The first 7 rows are patterns. Each new row is the sum of 2 different patterns, raised or lowered, with some noise. Before adding, each is slid sideways (what falls off one end comes back at the other) and multiplied by a number that may be negative. Names go in the order of the patterns.
Some rows, each with the names of its patterns after it:
[-1.74 -0.74 -1.84 -0.11 -2.12 -1.23  1.30  2.64  0.49  1.01  1.18  2.57
  1.35 -2.31 -3.65 -0.06 -0.36 -1.92  0.90  1.32 -0.22  0.99 -0.20 -0.09
  0.11  2.47 -0.53  0.53 -2.07  2.56 -0.18 -2.48 -0.25]	Ked
[ 1.05 -0.31  0.38 -1.31 -0.61  0.69  0.50 -1.41  1.53 -1.22 -1.38 -0.82
  2.09  0.40  2.58 -1.22 -1.26  0.28  0.58 -2.12  0.74 -0.24 -0.33 -1.77
  0.87  2.38  0.72  0.41 -0.58  0.93  0.95 -1.09 -0.63]	Vusom
[-0.28  0.46  1.86  1.50  0.01  1.33 -0.08 -2.82  0.54  0.66 -1.52 -2.00
  3.24 -2.24 -0.87  0.26  0.18  1.02  0.56 -0.47 -0.54  1.25  0.29  0.41
 -0.55  0.24  1.29 -0.32 -1.30 -0.09  1.56  1.70  0.39]	nop
[ 1.65  2.98  1.54 -0.73 -2.24  4.70  0.12 -3.31 -3.65  2.64 -1.49  0.24
  1.10  1.00 -1.61  2.12 -1.30 -1.38 -0.87 -1.52  1.32  0.47 -0.36  0.90
 -1.56  0.68 -1.87  0.52  0.66 -0.81  1.26 -1.38 -0.19]	Tosa
[-1.84 -2.56 -1.67 -0.66  1.44 -0.34  0.42 -1.82 -2.36 -2.95 -1.05  1.03
  1.72  1.63 -2.79  1.36 -0.02 -0.19 -2.09  0.05 -3.32  0.26 -0.83 -1.77
  1.55  0.90  1.70 -0.66 -0.31  0.27 -3.68 -3.24  0.30]	runa
[ 1.35  0.72  1.14 -1.05 -0.04 -0.33 -2.19  0.56  0.13  2.09  0.93 -1.61
 -1.01  1.87 -1.43 -0.74  3.24  0.02  0.47 -2.84 -1.63 -0.80 -0.40 -1.29
  1.45  0.70 -0.67  0.00  1.17 -2.65  2.34  0.48 -0.28]	pezi
[-0.24 -1.30  0.03 -0.16 -2.10 -0.14 -3.02 -0.74  1.61 -0.47 -1.54 -0.08
 -0.41 -1.01 -0.61  1.09  1.35  1.14 -2.38  0.25  0.78 -0.45  1.27 -0.29
  3.06  0.53  2.90  0.33  4.92 -0.60  0.42  0.41 -0.89]	zezun

New rows. What belongs after each?
[-4.95 -2.50  0.99 -2.05 -2.10 -0.81 -0.53 -0.84 -2.22 -1.66  0.31 -2.66
 -3.54 -1.09 -1.22  0.73 -2.64 -3.26 -2.71 -1.03 -5.76 -1.53 -1.04 -3.53
  0.22 -1.09 -0.65  0.25 -0.02  2.54 -1.11  2.00  0.06]	runa zezun
[ 4.26  0.18  0.36  1.12 -0.41 -0.80 -1.33  0.01  0.46  0.92  3.33  1.83
 -0.50  3.28  4.25  2.10  0.38 -1.10  2.16  0.94  1.73  3.60  2.69 -1.93
 -0.64 -1.10 -3.20  0.77  1.74 -2.31 -0.74  2.38 -0.04]	nop runa
[-4.66 -0.74 -0.01 -0.21  0.98 -4.58  0.58 -2.74 -0.75 -2.10 -1.81 -2.40
 -2.19 -1.98 -0.78  2.71  0.83 -0.50 -3.48  2.85 -0.79 -6.79 -6.68  1.50
 -3.83 -2.70 -1.28 -0.66 -1.47  0.50 -1.91 -3.60 -3.57]	Tosa runa
[ 2.10 -0.47  4.35 -2.24  1.43  4.00  0.86  0.50  1.33  2.66  1.44  2.02
  4.94  3.08  3.20 -1.36  1.93  4.41  2.70  2.04  3.15  5.62  0.40  5.00
  2.32  8.95  3.01  3.30  3.00  2.48  0.96  0.53  2.86]	pezi zezun
[ 1.02  1.39  0.18  0.63  0.32  1.85  1.20  1.54  1.54 -0.65  0.28 -1.05
  1.04 -0.84 -0.19 -2.98  1.57 -0.06  1.11  3.52  0.89  1.55  2.12  2.54
  0.40  2.66  3.50  1.54 -0.04  0.82  1.71  1.45  1.75]	nop zezun
[ 0.24  0.85 -2.09  1.13 -3.74  2.17 -3.53  1.47  1.32  1.15  2.61  0.47
  2.20  0.77 -0.36  3.44  1.29  5.21  2.28 -1.84  0.82  3.71  0.07  0.96
  4.10  1.58  0.11 -2.19 -1.20  2.87  0.51 -0.62  2.26]	pezi zezun
[ 2.04  1.39  2.82  2.60  2.40  1.57  5.49  0.75  0.09 -0.25  0.68  1.03
 -0.27  3.25  2.58  1.92  4.09  1.22  1.68  0.12  2.62  2.76  2.88 -0.89
  4.55  2.30 -2.25  1.51  0.43  3.51  1.90  2.28  0.80]	Ked pezi
[-0.81 -1.88 -0.40 -0.77 -0.73  0.32 -1.12 -2.76 -3.84 -0.41 -0.83 -3.91
  0.06  1.84  2.02 -1.47 -0.05 -0.84 -1.50 -0.40 -0.01 -4.52 -0.16  0.07
  0.50 -0.18 -2.65 -0.38  0.07 -2.45  0.85 -1.68  1.87]	Vusom Tosa
[-0.06  0.87  0.49  0.96 -1.43  1.18 -1.35 -0.94 -2.84  1.70  2.93 -1.03
  2.49  3.92  3.07  3.05  2.26  5.13  1.77  6.35  3.37 -1.15 -0.29  2.68
  0.63  0.88  0.31  0.84  2.44  3.39  0.47  4.19  3.07]	Ked zezun
[ 0.28  0.29  0.85  3.94  3.46  0.87  0.26  0.95 -2.72  5.08  0.54  0.54
  2.27  3.09  2.07  2.10  0.77  1.07  0.00  0.26  0.41  1.78  2.22 -0.41
 -0.32  5.27  1.84 -0.02  5.44  2.67  2.54 -1.43 -1.65]	runa pezi
[-1.62 -2.31 -1.59 -1.28 -5.73 -3.75  0.54 -3.90 -3.93  0.72 -2.43 -2.50
 -5.31 -3.09 -2.11 -1.85 -5.00 -0.74 -0.98 -3.22 -1.38 -1.34 -2.69  0.31
  0.04 -2.30  2.30 -2.06 -0.86 -2.91 -2.89 -2.74 -5.27]	pezi zezun
[ 2.32  0.21  2.55  0.76  0.98  2.93  0.21 -1.12  0.10  0.93  0.89  0.94
 -0.20 -1.43  2.07 -0.21  0.94 -1.70  2.22  4.16  0.99  1.61  1.51  3.68
  2.03  2.30  2.68 -0.73 -4.33  0.51  0.40 -1.84 -3.57]	Ked nop
[ 3.30  1.72  2.14  1.60  4.30  3.05  4.71  1.55  5.85  2.08  1.05  2.92
  1.82  2.01 -0.91  1.45 -0.22  0.63  2.33 -1.17  0.72  4.62  0.80  0.39
  1.92  2.62  0.27 -0.46  2.30  2.60  3.16 -1.14  1.28]	Vusom zezun
[-1.05 -3.75 -0.74  1.01  0.96  1.05  0.23  2.90  0.00  0.80  2.33  1.76
  2.39 -0.58 -1.23  0.66  2.08 -0.03  0.17  1.96  1.34 -1.12 -0.48 -0.67
  3.26  0.68 -0.62  0.52  0.37 -0.40 -1.26  0.86 -1.32]	Vusom zezun
[-0.79  1.48  0.64 -1.77 -0.08  3.70  0.93  3.20  1.61  2.00  1.51  0.61
  2.18 -0.86  0.99  0.59 -1.38 -0.46  1.36  2.47  3.28 -2.71 -0.05  4.52
 -0.34  1.39  4.53  2.27  1.36 -0.36  0.00 -0.85 -1.45]	Ked pezi
[-2.15 -2.00  0.61 -1.20 -1.93 -1.13 -1.02 -3.31 -3.13 -1.56 -1.39 -3.42
 -0.64 -4.41 -1.56 -0.76 -3.12 -3.01 -2.83 -0.12 -1.24 -1.96  0.61 -2.70
 -4.18 -3.67 -2.68 -1.96 -2.68 -1.62 -2.50 -2.03 -4.75]	nop pezi
[ 4.13  4.57 -0.03 -0.42  0.35  2.07  1.72  0.22  4.52  6.45  4.22  3.92
  4.62  4.93  2.25  0.06  2.52  1.17  3.78  4.33  4.72  1.41  1.54  0.20
  2.07  2.97  0.96  3.81  2.49  5.17  2.57  6.35  1.98]	Ked runa
[-0.38 -1.09 -1.14 -0.83 -0.69 -0.94 -2.22  1.64 -1.45 -2.74 -2.61 -1.14
 -1.10 -0.93 -2.11  0.18 -3.73 -4.18 -3.59  2.19 -1.51  0.10 -2.51 -3.98
 -1.19 -3.66 -4.24 -3.47 -2.31 -6.20 -2.96 -1.29 -0.02]	Vusom zezun
[ 1.25  2.86  1.82 -0.31  2.12  0.78 -0.66  2.02  0.72  0.12 -1.51 -0.72
 -0.19 -1.69 -0.12  1.27  2.60 -1.91  0.64  3.29 -1.33  3.61  1.34  1.60
  1.61  2.60  2.25 -1.30 -1.49 -0.32 -1.95  0.08 -1.44]	Ked pezi
[-0.33 -2.92 -0.29 -2.15  2.37 -0.48  0.54 -1.71  3.94 -3.42 -0.13  0.10
 -1.70 -3.58 -3.12 -3.79 -0.46 -2.30 -1.91 -4.69 -0.25 -0.77 -1.68 -2.57
  0.03 -2.60 -4.65 -2.68 -0.91  0.24 -1.31 -4.46 -0.36]	Vusom zezun
[-1.56  1.76 -2.63 -0.21  2.43 -2.55 -3.38 -4.36 -3.74 -3.16 -4.14 -3.73
  1.85  2.33 -2.02 -1.07  1.27 -4.58 -0.64 -0.82 -2.55 -0.14 -0.82 -0.61
 -4.65 -1.05 -2.07 -1.52 -3.25 -1.17  2.57 -0.41 -1.34]	Ked pezi
[-1.40 -0.33  0.02  1.53 -0.70  1.83  4.01  1.09  0.96 -0.36  0.69  1.99
  1.12  1.21 -0.66 -0.65 -0.20  1.43 -0.99 -1.31  0.24  1.13  2.61 -0.73
  0.91  1.96 -0.64  1.44  2.47 -0.80  1.47  1.87  1.17]	Ked runa
[-2.65 -1.41  1.99  1.75  1.29 -2.24  1.30 -1.44 -0.99 -1.65 -0.45 -3.64
  1.27 -2.41 -1.92  0.89 -0.68  0.23 -1.61 -0.08 -0.22 -2.89 -1.45 -0.49
 -1.89 -3.54 -2.22 -0.02  1.19 -1.86  0.69 -1.31 -4.22]	runa pezi
[-0.43 -0.68  0.08  1.18 -0.29 -1.25 -0.42  2.22  2.21  0.61 -0.74 -0.23
 -2.33 -0.19  1.22 -1.93  0.10  3.15 -0.31 -0.76  3.43 -0.57  1.00  0.51
 -1.44 -1.02 -0.03 -0.02 -0.03 -2.23 -0.13 -1.17 -1.11]	nop zezun
[ 1.21  1.34  2.80  2.06  0.25 -1.21 -0.24 -1.61 -0.84  4.76  0.59  2.19
 -1.21  1.25  0.50 -0.12  0.23  1.21 -1.64  3.48 -0.24 -0.68  0.65  1.11
  4.35  1.56 -0.89  2.80 -1.56 -4.97  1.56 -1.04  1.44]	runa pezi
[ 0.84 -0.08 -0.07 -1.22 -3.37  0.17 -1.18 -1.07  1.72  2.43 -1.87  0.36
  2.73  2.96  0.62 -0.82  0.80  0.96  2.19  0.21 -0.07  0.56 -1.48 -3.19
 -1.15  3.03 -1.63  0.34 -0.26  1.56 -0.19  4.28 -0.87]	Ked runa
[ 0.25 -1.05  3.08  1.77  0.63 -1.31  2.41 -2.21  0.13  2.44  2.92  3.53
 -0.04  2.13  1.21  2.41  0.34  1.89 -1.11  2.02  1.90  0.13  1.54  2.16
  3.98  2.50  1.61  1.50 -0.62  0.79  2.99  0.28  0.88]	nop runa
[ 0.68  1.40 -0.30 -1.11 -0.04 -1.14  0.48 -0.81 -2.05  1.60  0.56 -0.71
  0.84 -0.09  2.07 -0.30 -0.95  1.25  0.34  1.28  0.35  0.14  4.26  3.43
  4.00  0.10  2.31  4.04  0.92 -2.06 -3.27  2.63 -1.91]	Tosa zezun
[ 4.46  3.61  0.84  1.16  1.73  1.77  2.55  2.40  1.06  0.05  1.02  0.16
  3.72  3.95  0.98  1.78  2.23  3.67 -2.71  3.36  0.50  1.58 -1.69  1.71
  1.30  2.14  3.03  1.06  2.72  1.70  2.54  3.32  1.11]	nop zezun
[ 1.91  0.83  3.94  1.28  3.20 -1.24  1.43  4.81  2.89  1.76  3.51  3.74
 -0.33  3.39  2.41  3.46  1.70  2.37  1.71  2.22 -0.55  0.59  3.91  4.27
  1.05  4.25  1.39  0.96  1.50  1.09  0.87  1.24  2.93]	Ked pezi
[-0.50 -0.66  1.43 -1.71  4.38 -0.27  1.04  0.40  2.71  1.19  0.79  0.08
 -0.38  3.32  1.77  1.35  1.31  0.41  2.90 -0.38  0.34  1.56  2.00  3.73
  0.62  0.83  2.75  4.85  3.66  0.62  0.92  4.24 -1.41]	nop Tosa
[-5.29 -1.39  2.01  3.06 -2.91 -0.10 -1.12 -2.02 -1.20  0.64 -3.54  0.75
  1.50  0.14 -0.21 -3.11 -1.51 -0.06 -1.78 -0.27 -2.21  1.19 -2.14 -1.18
  1.94 -2.27  0.12  0.65 -0.92 -5.63 -0.68  0.58  1.28]	nop Tosa
[-1.46 -4.15 -2.04 -0.97 -3.86 -1.47 -5.84 -3.03 -5.55 -2.80 -1.26 -3.33
 -0.01 -2.77 -2.07 -1.70 -3.46  0.31 -2.19 -1.84 -4.71 -5.11 -1.46  0.87
 -6.80 -2.29  1.37  1.33 -5.70 -2.08 -3.53 -1.72 -3.64]	Tosa zezun
[ 3.24 -0.06  3.93  2.88  0.04  2.04  2.13  1.48  1.57  0.63  2.40 -1.11
  1.16  1.94  2.11  3.22  0.04 -0.89  0.47 -1.10  1.26  5.72 -2.27  1.51
  1.32  2.57 -1.44  2.10 -0.09  1.56  1.14  1.90 -0.37]	Tosa pezi
[ 0.00 -2.93 -1.08 -6.19 -2.14 -8.36  0.20 -0.71 -2.19 -1.27  0.78 -1.08
 -1.53 -0.98  2.07 -2.10 -1.09 -1.36 -3.42 -0.43 -0.90 -2.36  0.00  0.09
 -1.81 -2.36 -3.12 -1.33  1.24 -2.37 -2.76  0.23 -4.13]	Vusom zezun
[-4.33 -1.26 -1.04  1.09 -3.05  2.41  3.81  4.53 -1.29  3.91  1.16 -3.00
 -4.19  1.66 -2.19 -0.37  2.31  2.28  1.44 -0.11 -0.48  0.43 -0.61  4.01
 -1.06  2.39 -2.22  1.97  0.69 -3.17  1.29 -1.27 -2.14]	Ked Tosa
[ 0.39 -0.80 -2.93  0.16 -3.30 -2.71  0.23  0.38 -0.68  0.97  0.79 -4.25
 -1.80 -2.63  1.58  2.19  1.76  1.38 -1.10 -0.47 -0.78  0.32 -1.66 -1.08
 -0.14 -1.93 -1.15 -1.22 -0.18 -0.10 -0.02  0.24 -0.35]	runa pezi
[-1.20  2.43  0.37 -1.68  0.19 -0.26  0.85  0.47 -2.73 -3.21 -0.84  1.03
  0.69 -2.88 -1.29  1.53  2.49 -0.53  1.58  2.14 -2.23 -2.36  1.71 -1.56
 -0.86  1.88  0.39  1.05 -3.01  0.24  2.46 -0.17  1.88]	Vusom Tosa
[ 1.39  3.39  2.91  0.71 -1.72 -0.19 -0.38  2.17 -1.05 -0.36  3.44  3.29
  1.60 -0.73  2.48 -1.79 -0.07 -2.30  0.90  1.03  1.04  1.84 -0.68  2.55
  0.91  2.97  0.64  1.52  5.54  1.95  1.37  2.31  3.84]	Ked zezun
[-2.04 -3.22 -1.09 -1.44 -1.61 -2.54 -1.72 -2.68  0.30 -1.81  0.07 -3.52
  0.18  1.95 -1.41  1.23 -0.86 -2.09 -1.08  1.02 -1.58 -4.30 -1.44 -3.76
 -3.15 -2.51 -3.72 -1.92  0.92  1.46 -1.87 -0.29  0.48]	Ked nop
[ 2.53  0.51  1.73  1.31  1.01  1.56  2.09  0.23  3.83  0.97  0.86  1.33
  1.79  4.34  2.47  0.36  3.28  0.33 -2.60  2.22  0.50  2.72  2.33  2.22
  3.21  2.85  1.11  0.27  1.10  0.18  0.44  4.78  1.19]	runa pezi
[ 2.80  1.43  3.90  3.66  1.27  3.62  3.76  2.11  1.42  0.51  1.12  1.39
  5.13  3.50  3.93  3.72  2.22 -1.93  1.78  4.82  0.32  1.57  1.30  3.22
  2.02  5.03  0.73  2.35  3.17  0.66  0.81 -0.65  2.57]	nop runa
[ 1.49  3.19  0.08  0.96  0.81  3.87  2.07 -0.66 -0.11  0.38  0.49 -2.41
  0.68  3.41  1.63 -0.01  2.02  1.41 -1.94  2.69  0.08  3.85  0.60  3.62
  1.13  0.05 -0.65 -1.16  0.90 -0.60 -0.17  1.48 -2.25]	Ked pezi
[ 2.02  3.21  3.80  6.30  3.91 -0.68  7.22  4.03  0.28 -0.93  2.54  0.66
  1.35  4.27  4.56  2.91  4.28 -0.45 -1.15 -0.67  2.97  1.50  1.91  1.43
  4.17  0.21  5.21 -0.15  2.74  3.85 -0.56  1.86 -1.18]	Tosa runa
[-0.10 -0.15 -2.89 -1.08 -0.15 -2.93 -2.73 -3.93 -1.82 -0.88 -2.11  1.82
  0.77 -2.26  0.56  0.36 -1.26 -1.63 -2.58 -0.64 -2.26 -0.47  0.59  2.00
 -0.08 -3.14 -3.02 -3.70 -1.15 -3.08 -1.57 -2.86 -1.27]	nop runa
[ 0.22  1.97  1.05  3.99  2.71 -0.42 -0.01 -0.98  3.08 -0.58  2.86  0.42
  2.95 -1.18  5.75  0.23 -0.78  2.11 -2.20 -0.81 -2.40  1.15 -0.87 -0.64
  5.11  5.83  0.78  3.20  3.95  4.43  2.45 -2.73 -2.17]	Ked runa
[ 0.66  3.15 -0.02 -0.08 -3.92  1.49 -1.57 -1.42  0.92  0.28 -0.73 -3.48
 -2.58 -4.24  0.44 -1.28  1.03 -0.46  1.62 -0.11  3.88 -0.20 -2.17 -2.32
 -2.41 -2.06 -4.15  0.29  0.33 -1.42  3.06  1.71 -1.29]	Ked runa
[ 1.80 -0.57 -0.68  1.75  1.39 -0.41  0.57 -0.30  1.39 -2.42 -2.93 -0.80
 -1.17 -1.53 -2.57  0.65 -1.59 -2.24  1.17  1.79  1.43  1.26  0.34  1.69
  2.23 -3.48 -2.41  1.00  0.29 -3.75  0.20 -1.32  0.69]	Ked Vusom
[ 1.00 -0.78 -1.41 -2.89 -1.97  0.34  3.21 -3.03  1.15  1.42  3.60 -1.60
  1.20  1.03 -1.06  1.71  2.07  0.54  1.62  5.32  0.57  1.91 -0.70 -0.87
  0.32 -1.55  1.60 -0.52  0.28 -0.45 -2.79  0.30  0.37]	Tosa zezun
[-3.05 -2.94 -1.75 -3.69 -3.58  3.47 -0.33 -1.77 -0.62 -0.97 -3.02 -3.63
  0.02 -2.12 -0.71  1.11 -1.96 -3.62 -2.93 -2.61  2.24 -2.47 -2.91  2.53
 -0.37 -3.00 -0.74 -0.01  1.63  2.27  0.63 -2.06 -2.30]	Ked pezi
[-0.26  3.19  1.69  0.31  2.94  1.24  0.18  2.93  1.83  2.02  1.96  1.64
  1.54  2.22  2.74  2.53  1.20  1.64  0.82  2.47  2.94 -0.34  3.70  2.32
 -1.49 -0.20  0.43  4.19  4.41 -0.68  1.96  4.86  3.24]	Tosa pezi
[-0.27 -0.39 -2.60  1.78 -3.73 -1.52  0.60  0.66 -0.32 -2.42 -2.35  2.97
 -0.73 -2.41 -4.57  1.07 -3.75 -1.54  0.95  0.54 -3.73  1.72 -1.61 -4.50
 -1.94 -2.75  2.06  0.47 -0.83 -0.05 -1.51 -1.40 -3.13]	Tosa pezi
[-0.82  0.05 -1.95  2.52 -2.70 -4.50 -2.30 -2.56  0.75 -1.46 -2.09  0.89
 -1.61 -1.37 -2.14 -0.96  0.94 -0.95 -0.55 -2.57  0.24 -1.13  2.58  1.70
 -0.76 -4.83  2.47 -3.51 -2.45 -2.66  0.89 -2.81  1.28]	Vusom Tosa
[-2.49 -0.44 -1.19 -0.70 -1.75  1.16 -3.05 -0.81 -2.76 -3.35 -0.71  1.04
 -1.06  1.79 -3.18 -1.47 -2.22 -0.08 -2.08 -1.03 -0.26 -2.36 -2.60  1.04
  3.20  0.87 -1.38 -3.37  3.42 -0.25 -4.39 -4.47  1.93]	Vusom Tosa
[-0.34 -0.42 -1.22 -2.36  1.70  2.01 -3.29 -1.05  3.62  5.22 -0.93  2.02
 -0.13  0.44  0.54  0.93 -1.55  2.29  1.29  1.49  0.59 -0.86  0.77  1.23
 -1.34  2.83 -0.86  0.77 -0.48  1.54  1.39  1.70  0.59]	Vusom Tosa
[ 0.37 -0.91 -1.71 -1.36  1.83 -1.38 -0.45 -3.34  1.06 -0.43 -3.42 -2.29
 -2.68 -0.64 -1.36 -0.96 -3.06 -1.84  1.37  2.06 -0.73  0.67 -0.25 -1.13
  0.34 -2.58 -5.34 -2.73  0.98 -4.37 -1.02  0.14 -1.38]	Ked nop
[ 3.91  1.21  2.93 -0.43  1.91  3.84  1.97  4.68  3.82  4.82  0.33  4.38
  3.87  0.56  0.52  1.41  3.64  1.39  1.86  1.01  8.19  5.30  2.64  2.86
  3.42  1.09 -0.25  2.38  0.98  0.62  2.11 -0.30 -1.03]	Ked zezun
[ 0.18  2.31 -2.10  2.59 -1.39 -0.33 -1.66 -0.09  1.45 -1.72 -3.85 -0.54
 -3.33 -1.47 -5.06 -1.82  1.92  1.88  0.30 -1.78  0.68 -0.39  0.45  0.71
 -2.61 -2.67  3.32 -0.88 -6.23 -3.79  0.88 -0.17 -3.28]	Ked Tosa
[ 0.90  0.17  2.94  2.34 -4.03  0.79  0.88  2.66  3.15  1.09  3.54  2.14
  1.85  0.38  5.33  0.16  0.00  3.17 -1.95  0.02 -0.34 -0.49 -0.02 -1.97
  1.45 -1.93  0.28  3.84 -0.16 -0.69 -1.14 -0.52  1.13]	pezi zezun
[ 0.07 -1.76 -1.29 -3.95  1.01 -0.99  1.84 -0.90 -0.78  1.74 -2.33  0.28
  1.85  2.43 -2.16  3.02  1.37 -4.88 -3.12 -1.41  1.27 -0.09 -2.16 -1.41
  3.04  1.70 -1.11  0.53  1.43 -2.41  0.79 -2.56 -1.91]	Ked pezi
[ 0.11 -3.43 -4.01 -2.96 -1.26 -2.06 -2.07 -3.38 -3.21 -3.56  0.81 -0.60
 -5.55 -1.06 -0.58  0.22 -5.54 -0.57 -2.13 -3.38 -0.47  1.47 -4.24  0.26
  0.76 -0.35 -0.58 -4.43 -2.37 -2.33 -1.74  0.72 -0.80]	Tosa runa
[-1.90 -2.67  0.02 -2.33 -1.88  1.60 -2.97  0.55  2.23 -0.81  0.57  1.24
  1.37 -0.09  0.87  0.77 -0.60 -3.43 -2.40 -1.65 -0.29 -1.47 -1.62  1.37
  3.30  1.20  1.02  1.25 -0.25 -1.90 -3.17 -1.05  0.17]	Ked nop
[-0.03  3.04  2.89  0.81  2.87  2.50  1.91  1.10  3.00  1.23  2.51 -0.23
  3.02  0.77 -0.25  0.86  0.42  3.22 -0.05  1.30  1.08  2.11  1.01  5.68
  2.89  2.71  2.80  3.48  2.71  0.27 -1.01  1.02  1.36]	Ked nop
[-0.93 -1.31 -1.91 -2.12 -3.14 -2.33 -2.53 -1.43  0.24 -1.97 -3.07 -2.47
 -2.78 -2.09 -4.03 -0.82 -2.19 -1.88 -1.67 -1.81 -0.58 -3.08 -2.46 -1.19
 -0.66 -2.70 -1.75 -1.79 -3.66 -2.22 -2.10 -0.77 -1.11]	Vusom pezi
